There are 8 hidden switches. A switch that is on adds its own fixed numbers to the row, and there is some noise. The rows also spread widely along 12 directions, which tell nothing about the answers.
(in the rows, 128 means zero)
Known rows, each followed by its switches (1 for on, 0 for off):
[201 145 102 116 118 147 107 129 137 164 119 120 108 129 142  86 186 130
 129 169 163  85 156 146 110 119 109 158 135 145 131 121 116  90 127 154
 165 124 115 144 100]	0 0 0 0 1 0 1 0
[205 171 154 136 136 172  87 168 111 170 122 121  87  83 148 103 161 132
 129 142 148 156  89 137 154 177  68 131 132 153  88 125 139 104 126 146
 143 104 110 113 185]	1 1 0 0 1 1 1 0
[162 128 126 160 126 124 133 134 156 105 116 123 178 127 149 126 126 146
 122  98  88 106 139 152 135 155 119 159 136 180 140 175 147 183 133 104
 124  78 129  76 154]	1 0 0 0 0 0 1 0
[125 128 136 106 115 198 132 167 124 154 116 114  69 132 136 120 119 119
 115 150 115 145  97 129 151 109 156 155 117 114 138  89 149 103 119 116
 152 112 107 127 134]	0 0 0 1 0 0 0 1
[164 106  69 117 153 107 104 183  99 108 178  92  83 117 131 173 144 139
 126 136 119 147  95  92  90 124 167 145 114 144  84 117 166 106 185 120
 167  44 163 139  69]	1 1 1 1 1 0 1 0
[123 129 174 137 119 139 117 128 166 136  80  90 123 109 186 132 113 131
 105 187  82 113 163 137 134 126 152 185 114 224 115 180 131 162  90 133
 143 135 103 121 144]	1 1 1 0 1 1 1 0
[107 102 165 134 122 174 128 115 143  88 102 139 127 114 114  83 108 140
 145  59 108 143 119 158 173 159  82 139 128 133 159 157 148 188 100  92
  89 127  93 120 210]	0 0 0 0 0 1 1 0
[158  97 147 167 143 118  91 168 129 115 108  95 112 135 145 119 127 142
 113 137 165 123  95 137  87 187  87 108 100 172 119 149 145 143 149 174
 179  93 131 189 105]	1 1 1 1 1 0 1 0
[105 134 154 138 144 132 134 155 130  97 110  84 103 154 102 150 118 144
 136 120 113 159  95 121 121 148 153 160 147 177 127 123 172 160 126 121
 164  98 125 125 105]	0 1 0 1 0 1 0 0
[118  59 124 133 125 163  92 138 103 114 156  86  69  96 159 118  94 126
  93 130 144 149  96 122 109 125  94  79  64 125 105 139 129 121 171 146
 129 105 143 186 151]	1 1 1 1 1 0 1 1
[175 119 159 150 122 143 102 190 142 155  83 124 111 119 195 128 125 128
 102 186 113 112 118 146 114 170 122 159  94 195 121 156 147 121 131 152
 167  92 110 146 132]	1 1 1 1 0 0 1 1
[215 120 155 197 170  81  56 213 145 147 119 157 133  98 116 137 203 128
 155 138 138 108 103 135 157 203  78 160 112 153 143 151 158 160 115 130
 146 107 121 168 116]	1 1 0 0 1 1 1 0
[ 76  97 106 106 174 109 114 149 135  80 175  94 101 106 148 164 153 150
 133 121  50 137 164  97 172  95  84 143  90 170  82 168 146 155 169 106
  79  91 119 120 144]	0 1 0 1 1 1 1 0
[164 104 123 146 146 113  97 145 149 116 123 126 125 115 126 119 178 135
 147 131 107  99 151 135 155 139  97 175 116 162 144 157 156 161 118 109
 120 120 113 142 130]	1 1 0 0 1 0 1 0
[138  78 122 126 130 137  92  96 113  82 170 132  77  73  72 116 131 127
 163  64 161 163 105 126 115 127  98 116 125 121 118 144 151 142 133  95
  91 128 141 175 162]	0 1 0 1 1 1 0 0
[ 87 135 123 160 160 125 119 134 123 147 184  33 102 102 116 196 106 127
  97 166 131 160 103  60 118  64 231 127 133 116  99  92 123 143 126 128
 173 134 149 125  79]	1 0 0 1 0 1 0 0
[131  84  94 125 129  89 113 131 152 121 141  95  95 116 156 162 154 134
 109 194  89  89 187 108  88  70 185 186 102 196 116 159 142 127 143 119
 144 109 139 150  69]	1 0 1 1 1 0 1 1
[ 88  90 132 124 165 158 108 172 128 123 145  94 103 105 142 146 109 125
 116 125 117 156  93  88 162 124 162 121  98  85 122 110 134 149 119 115
 141 112 120 161 123]	1 0 1 0 1 0 1 0
[150 112 121 149 168 175 102 177 143 106 166  89 129  89 120 135 143 140
 131  79 137 121  86 102 169 117 163 165 121  82 151 113 152 192  99  79
 150  95 117 134 125]	1 0 1 1 1 1 1 0
[175 150 161 227 132 142  89 180 106 130 162  69 111 136  97 128 165 148
 101  97 112 113  73 157 183 163   9  92  91 152 141 140 167 209 167 140
 136  79 150  79 173]	0 1 0 1 1 1 0 0
[130 160 154 187 180 117 111 148 146 112 147  52 162 108 140 164 125 153
 103 130 130 118 118 103 127 141 109 128 124 189  98 159 134 187 133 151
 162  95 153 112 122]	0 1 0 1 1 0 0 1
[138 150 139 166 131  92 114 195 105 166 144  91  55 144 104 202 143 126
 112 190  57 172  91 108 134 129 160 148 118 192  86 113 183 127 168 133
 167  70 162  67 101]	1 0 0 1 1 0 0 0
[117  78 131 146 134 148 115 169 118  95 124  92  75 160  97 128 131 136
 130 108 117 147  80 134 138 145 102 124 103 135 148 115 176 158 150 120
 147  94 134 155 109]	1 1 0 1 1 0 0 0
[109  75 143 135 139 137 105 163 138 115 123  95  85 118 139 140 120 126
 120 146 114 142 109 120 128 126 143 146  99 147 135 136 144 147 122 123
 145 121 120 179 106]	1 1 0 1 1 1 1 0
[125  72 101 126 110 130 142 108 169  91 101  73 136 175 162 101 125 146
  98 144 132  73 171 157  70 104 134 148 115 181 157 159 122 152 139 155
 165 107 122 170  65]	1 0 0 1 1 0 1 0

New rows, each followed by its switches (1 for on, 0 for off):
[ 72  90 165 166 153 147  92 196 108 139 153  91  70 106 113 167  99 114
 103 139 117 169  58  92 173 136 142  97  72  85 123  99 143 154 136 128
 146 118 144 166 124]	0 0 1 0 1 1 0 1
[126  70 135 141 177 118  97 174 162  85 147 125 176  62 186 145  94 133
 125  83 119 139 114 115 134 167 101 110  85 143 102 191 113 167 135 117
 101  82 127 179 148]	1 1 0 1 1 1 1 0
[ 92  95 115 117 143 173 108 145 121 136 169  87  96 110 156 127 128 120
 106 137  99 117 134 112 186  78  88  96  71  97 126 116 119 128 151 122
 101 133 112 147 151]	0 1 0 1 0 0 0 0
[143  83 122 145 107 122  99 160 101 133 167 124  69 114 127 136 130 124
 112 124  97 144 106 152 129 133  70  92  79 142 112 146 146 124 191 130
 105  80 153 129 153]	0 0 0 1 1 1 1 0
[147 119 183 174 102 135 105 157 131 163 101 129 131 113 167 122  92 115
  95 148 114 138 103 165 126 183  84  94  93 171 118 166 121 144 139 164
 137 104 146 120 172]	0 0 0 0 1 0 1 0
[118 144 133 144 155 166 119 157 147 158 148  64 163 105 173 142  89 121
  85 141 156 127  98 101 132 121 155  97 112 103 113 114  86 137 121 162
 174 113 142 140 102]	0 0 0 0 1 0 0 0
[147 119 106 147 108 148 103 149 130 151 162  88 108 117 158 120 152 126
  87 155  96  83 144 145 168  95  80 116  75 134 132 141 120 142 159 134
 120 106 135 111 138]	0 0 1 0 1 1 0 0
[181 145 156 177 109 145 106 161 115 147 137 120 110 117 110 139 141 123
 127 125  93 121 101 149 163 139 105 152 116 164 142 136 178 166 132 101
 125 100 138  74 167]	0 1 0 1 0 0 0 0
[145 130 134 115 126 164 121 115 135 129 110 102  96 117 145  90 145 145
 123 139 149 132 139 138 117 128  92 135 137 166 111 134 125 118 126 148
 138 127  87 140 159]	1 0 0 1 0 1 1 0
[149 102 121 151 117  77  97 130 132 125 149 106 109 113 148 142 143 132
 110 159 113 115 154 146  91 133  68 107  91 211  90 182 128 122 179 162
 118 102 153 150 117]	0 1 0 1 1 1 0 0
[184  73 166 158  62 167  86 140 147 146  99 155 127  79 188  81  94 101
  97 128 117 101 122 197 143 166  66 116  62 165 152 191 125 151 121 124
  97 124 121 151 200]	1 1 1 0 1 1 0 0
[115  90 143 185 138 110 111 129 143 103 137  83 141 125 139 134 113 144
  99 115 115 116 130 138 120 143  74  94  94 172 123 176 129 187 157 148
 126 101 143 133 146]	1 0 0 1 1 0 1 0
[114 102 163 172 100 159 115 166 141 160 128  76  93 137 127 145 113 107
  91 163 104 111 102 143 150  95 161 141  91 126 170 116 138 168 114 125
 158 134 137 139 100]	0 0 0 1 1 1 0 0
[149  63 136 140  81 128  95 116 111 141 115 123  65 110 143 112 100 109
 106 173 161 143 115 152  68 137 137 116  95 157 132 139 123  95 145 155
 144 144 142 200 122]	1 1 0 0 0 1 1 1
[103 134 150 178 189  72  94  92 144  88 162  56 124  83 104 168 159 161
 135 130 121 144 158  81 126 120 100 134 136 212  73 180 139 193 127 137
 115 141 131 130 149]	1 1 0 1 1 1 1 0
[179 170 148 110 129 219 124  91 139 132 115  91 139  85 159  70 110 141
 123 101 198 129 118 135 113 136 119 142 164 143 116 130 116 128  91 140
 156 133  97 125 183]	0 1 0 1 0 0 1 0
[154 115 145 145 149 110 102 182 128 120  94 129 112 144 147 112 145 146
 130 136 136 148 100 143 115 213  57 113 115 177 111 147 144 120 160 168
 152  87 111 164 130]	1 1 0 0 0 1 1 0
[147 120 128 137 142 143 114 135 166 114 118 104 161 112 151 123 136 135
 127 125 126 100 142 124 142 122 148 171 134 147 151 145 126 163  95 107
 140 127 106 144 115]	1 1 0 0 0 1 0 0
[181  98 136 169 108 138  90 157 131 132 138 121 115 102 119 132 130 115
 124 116 123 123  92 150 143 144 126 144 103 133 156 142 152 165 123 102
 132 109 149 133 131]	1 1 0 0 1 1 0 0
[154 123 109 121 135 143 119 172 117 139 134  97 103 131 156 140 123 129
 109 154 128 145 101 118 108 139 133 121 114 149 102 112 140  97 163 145
 163  82 135 136 101]	1 1 0 1 0 0 0 0
[117  92 155 135 138 144 109 186 134  94 101 108  70 143 127 128 150 142
 137 125  74 136 108 137 166 152 103 176 100 174 141 145 189 172 126 103
 135  90  98 139 137]	1 1 1 1 1 1 1 0
[135 133 144 171 123 136 114  99 154 165 115  63 117 126 159 115 141 134
  81 205 157  85 172 130  97  93 118 123 114 184 126 139 103 129 123 181
 165 165 115 153 115]	1 0 0 1 0 0 0 1
[152  89 121 165 117 125 101 111 139 109 153 111 117  86 113 131 135 127
 122 114 124 117 136 135 122 106 142 157 114 146 144 158 139 173 120  95
 114 123 145 132 140]	1 0 0 0 1 1 1 1
[167 100 136 140  98 124  95 139 105 138 119 159  62 135  78 109 167 117
 155 130 116 136 117 156 142 153  83 144 119 149 149 125 178 117 142 110
 112 128 127 133 149]	0 1 0 0 0 0 0 0
[119 104 141 165 114 129 110 129 141 127 135  68  99 135 119 131 128 132
 103 153 143 104 127 132 105 106 138 130 110 156 141 134 134 160 130 148
 165 130 137 158  93]	0 0 1 1 1 1 0 0
[182 123 141 173 138 147  85 160 153 157 129 100 131  96 124 137 157 112
 127 156 143  89 115 115 155 109 187 190 121 118 172 121 147 172  71  99
 170 147 125 150  94]	1 1 1 0 1 0 0 0
[ 83 111 155  95 156 158 127 118 172  87 104 102 114 105 145 122 140 142
 150 119  82 121 169 117 169 100 131 200 132 180 128 166 147 177  79  93
 104 143  79 140 153]	0 1 0 1 1 1 1 0
[153 122 109 109 113 170 119 165 148 154 142 129 106 114 175 116 160 119
 106 144  58  88 159 153 192  88  77 147  82 141 133 141 133 125 147 105
  95  95 107  92 160]	0 0 0 1 1 0 0 0
[102  98 158 139 155 129  90 144 119 126 133 102  72  83 130 156 117 124
 126 158 114 167 110  92 140 134 148 141  99 151  96 138 151 138 118 122
 131 133 131 159 149]	1 1 1 0 1 0 1 1
[ 85 117 147 179 195  93 106 166 163  95 147  58 129 113 120 190 151 150
 121 147  78 120 138  84 169 108 140 171 109 181 121 157 156 208 115 107
 137 113 128 135  98]	1 1 0 1 1 1 0 1
[103 111 120 160 149  94 125 148 117  87 165  69 114 139 109 169 111 150
 112 107 109 152 100 114  96 137 128 109 118 169  97 146 151 170 179 137
 149  65 168 119 100]	0 0 0 1 1 1 1 0
[134  39 120 137  72 188  93 164  94 157 175  85  61 104 157 126  69  88
  80 142 153 133  63 147 105  87 157  80  51  62 162 100 113 110 160 136
 151 121 168 203  98]	0 1 0 1 1 1 1 0
[104  62 118  76 111 161 130 137 140  93  97 136  63 125 145 103 104 128
 129 127 125 160 120 144  96 133 127 140 109 157 119 138 137  92 139 124
 123  97 109 190 125]	1 0 0 1 1 1 0 1
[114  82 175 206 120 107 107 198 133 133 105 112 123 159 131 147 110 126
  97 142  75 128  90 154 156 174 105 114  81 152 165 147 157 192 146 135
 142 100 136 127 132]	1 0 0 0 0 1 1 0
